The rows come from 5 hidden closed curves, with some noise, and rows from the same curve form a group. Each curve winds through 4 dimensions. The rows are also pushed far along 2 directions, which tell nothing about the answers.
In the rows, zero is written as 128.
Some rows, each with its group after it:
[114 118 128 127 150 134 145  73 124 129  99 104 123  81 118 178 111 110
  90] | (4)
[105 142 116 107 126 160  89 123  88 124 108 135 149 186 123 117 149  77
  99] | (1)
[151 114 124 150 124  89 179 150 172 141 143 149 118 104 147 142 110 182
 186] | (3)
[123 164 116  71 114 141  98 108  48 136 133 168 120 140 114  99 139  83
 114] | (0)
[166 117 122 158 107 106 154 193 175 146 147 175 142 145 176 101 112 180
 219] | (4)
[118 132 133  72 150 162 114 123  79 123  78 114 157 153 133 148 127  96
  94] | (2)
[138 110 137 135 121  98 177 117 144 136 155 111 108  95 128 147 131 156
 144] | (3)
[120 116 121 107 145 145 123 114 119 130  90 121 145 145 137 159 121 116
 113] | (3)
[142 139 114 180 100  94 119 156 155 135 177 167 113 129 139  85 133 149
 186] | (0)
[ 90 129 134 101 137 147 106  92  77 114 116  88 136 144 102 142 157  73
  60] | (1)
[130 159 120  79 113 133 120 120  70 134 137 156 114 131 111 106 134 105
 123] | (0)
[109 118 125 124 116 131 129  90 113 127 135 104 123 146 118 142 152  97
 108] | (3)
[128 161 137  79 121 175  64 133  52 117 113 126 148 159 136  93 151  62
  98] | (1)
[133 121 140 148 136 119 129 147 136 123 136  98 140 110 151 131 140 131
 140] | (1)
[132 145 125  82 116 137 135 123  87 134 125 152 122 141 113 112 129 114
 124] | (4)
[140 158 137 100 118 162  70 147  74 120 123 131 150 151 146  86 148  82
 121] | (1)
[146 124 144 121 117 123 133 159 126 127 144 118 141 140 153 108 133 148
 153] | (4)
[132  99 105 198 136  65 206 131 211 145 137 144 112  80 145 175 113 174
 190] | (1)
[121 113 131 196 130  72 159 145 182 125 178 110 106  92 123 129 135 179
 155] | (2)
[137 115 116 163 109 116 130 162 161 132 141 150 141 169 153 111 137 145
 176] | (4)
[175 139 154 123 108 146  93 193 119 130 144 137 159 140 177  68 123 146
 176] | (4)
[ 91 113 115  81 158 164 127  61  92 128  61 105 138 150 106 196 130  74
  66] | (3)
[180 132 130 133 103  97 152 197 155 144 160 181 126 126 165  84 111 190
 215] | (3)
[119 111 131 123 166 123 157 106 144 124  89  94 122  91 124 191 106 146
 105] | (3)
[116 139 118  83 133 152  75 110  53 140 101 142 155 153 160 126 135  75
 118] | (0)
[122 130 130 173 111 126 117 138 142 130 153 139 136 129 136 100 136 123
 142] | (2)
[122 137 128 112 140 145  89 147 104 118 111 119 146 163 131 122 142 115
 111] | (2)
[ 98 126 144  75 154 173 109  95  70 115  83  78 155 135 122 158 138  80
  54] | (2)
[ 98 142 107 102 132 140 125  81  95 127 111 142 114 136  87 145 136  79
  85] | (0)
[132 136 133 154 119 103 131 135 139 126 169 119 106 102 118 110 138 142
 139] | (0)
[128 152 127  78 141 145  92 160  83 114 119 130 135 169 120 108 142 124
 112] | (2)
[138 109 141 170 118  88 155 174 163 126 173 117 134 129 150 111 137 178
 173] | (1)
[ 94  90 117 205 152  92 166  87 197 122 130  81 107  88 106 191 130 141
 104] | (0)
[117 112 126 183 145 132 116 105 165 128 113  97 138  92 144 160 121 118
 119] | (4)
[ 94 123 122 138 130 111 138  95 117 119 141 108 112 134  94 143 154 109
  95] | (1)
[102 119 125 163 128 129 123 102 131 127 131 115 134 121 121 135 137 102
 105] | (2)
[108 145 110  68 150 170  86 126  68 119  79 139 149 193 114 135 139  84
  84] | (2)
[156 170 139  35 126 184  67 162  46 128  99 163 152 171 139  80 120 106
 118] | (3)
[ 91 113 115 111 155 103 150  56  96 139 105 103 125  84 127 195 128  99
  95] | (0)
[106  90 108 152 145 111 179  97 174 137  99 118 131 122 129 197 121 138
 133] | (4)

New rows, each followed by its group:
[134 145 129  97 120 124 140 126 100 124 143 137 110 113 107 116 132 122
 121] | (0)
[147 174 144  53 106 151  70 141  24 126 148 142 133 138 131  56 144  91
 114] | (0)
[135 154 105 116 118 119 115 173 122 130 138 188 123 172 126  91 132 142
 165] | (2)
[162 149 110 167  94 122 107 180 154 144 159 206 131 153 161  62 118 148
 206] | (4)
[ 96 133 107  85 161 132 128 111 100 117  87 123 128 158  97 174 137 111
  87] | (2)
[149 160 150  59 118 158  72 147  34 127 130 127 150 139 154  77 140  93
 123] | (0)
[134 169 136  66 116 192  53 146  50 116 109 143 154 188 126  71 148  66
  99] | (0)
[117 140 125  74 115 132 134 135  78 130 133 158 134 175 106 108 140 116
 122] | (1)
[172 161 141 121 126 142  74 208 125 127 138 163 141 142 161  65 108 168
 173] | (3)
[101 121 124  98 142 109 183  82 107 130 114 105 111  98  98 179 131 116
  94] | (1)
[149 138 123 148  89 108 114 158 131 134 179 163 118 156 139  73 146 135
 177] | (3)
[ 94  94 129 181 138 106 168  85 164 136 129  94 130  85 122 171 127 126
 109] | (2)
[121 101 123 172 130 108 147 151 171 132 126 129 153 148 156 142 128 150
 167] | (1)
[136 111 121 193 102  81 156 135 185 138 177 132 112 123 138 119 137 162
 181] | (3)
[107 120 127 151 148 132 123 101 131 120 111  87 134 104 131 167 146  96
 101] | (1)
[ 93 104 136  94 155 143 139  83  91 118  89  64 147 127 118 190 141  90
  60] | (1)
[123 163 105  87 103 146 100 130  73 130 137 186 126 179 110  81 144  83
 126] | (1)
[142 162 139  85  92 164  89 148  57 133 144 165 143 156 133  52 135  92
 128] | (2)
[ 72 125 110 119 135 132 124  73  98 118 118 108 118 155  84 158 155  76
  68] | (1)
[145 146 134  76 106 140 124 156  85 131 138 153 136 168 133  91 136 128
 147] | (4)
[ 97 106 131 125 156 156 117  78 120 124  75  74 147 123 126 190 133  90
  68] | (4)
[145 176 121  86 110 151  92 133  68 126 131 169 119 127 125  79 141  77
 129] | (1)
[104 112 116 160 161 115 154  71 155 129  99  80 119  58 126 203 132  96
 100] | (1)
[139 118 111 141 122 120 140 144 156 139 122 154 135 148 151 137 119 148
 173] | (3)
[144 133 122 199 110 102 117 169 183 131 169 150 121 133 148  93 133 157
 186] | (0)
[100 117 129  73 173 153 137  70  93 120  65  83 129 106 104 204 116 102
  55] | (3)
[165 130 135 124 127 130 116 181 141 133 122 149 148 134 171 107 112 161
 174] | (3)
[102 103 112 200 141  61 190 112 200 131 157 119 100  87 109 171 128 173
 143] | (2)
[143 122 116 164 122 115 150 164 184 134 131 160 128 135 140 125 116 153
 179] | (0)
[114 100 132 131 161 120 163 125 150 128  93  95 147 107 142 187 115 142
 119] | (2)
[113 148 141  65 139 179  81 105  45 113 102  95 149 145 120 127 152  59
  65] | (1)
[149 132 111 165 130 113 134 146 168 140 123 157 132  99 162 135 121 124
 183] | (1)
[183 139 149 140 100  91 135 205 136 138 190 158 127  98 177  61 121 188
 218] | (0)
[173 130 141 139 116 118 139 200 150 138 139 147 153 119 184  99 119 161
 204] | (1)
[112 104 115 166 128  99 155 123 167 132 141 118 121 144 123 155 143 142
 139] | (4)
[111 119 110 138 161 116 153 100 156 125  94 131 112 102 106 186 106 143
 110] | (3)
[138 143 120 109 124 137  73 143  74 137 122 155 159 150 176 102 133 106
 152] | (0)
[115 166 129  78 106 152  87 136  51 119 151 147 127 180  99  71 155  84
 101] | (1)
[124  80 113 199 155  69 173 110 190 147 124 107 137  75 179 201 113 165
 175] | (0)
[120 117 107 204 118  67 178 134 197 139 166 145 102  96 127 141 129 163
 181] | (1)
[135 134 136 119 106 104 144 168 118 129 173 144 127 146 126  81 142 155
 158] | (1)
[115 140 142  76 137 164  93 118  58 115 107  94 148 139 130 124 148  76
  79] | (1)
[163 120 139 126 122 105 159 160 147 135 144 136 131 111 158 124 117 173
 179] | (3)
[111 122 106 143 156 118 141 100 157 128  98 134 118 111 114 177 108 140
 115] | (3)
[132 146 123 127 127 151  84 135 106 125 114 138 145 142 149 111 140  83
 131] | (1)
[144 128 134 168 126 117 116 161 149 127 146 116 139 113 162 114 137 133
 156] | (1)
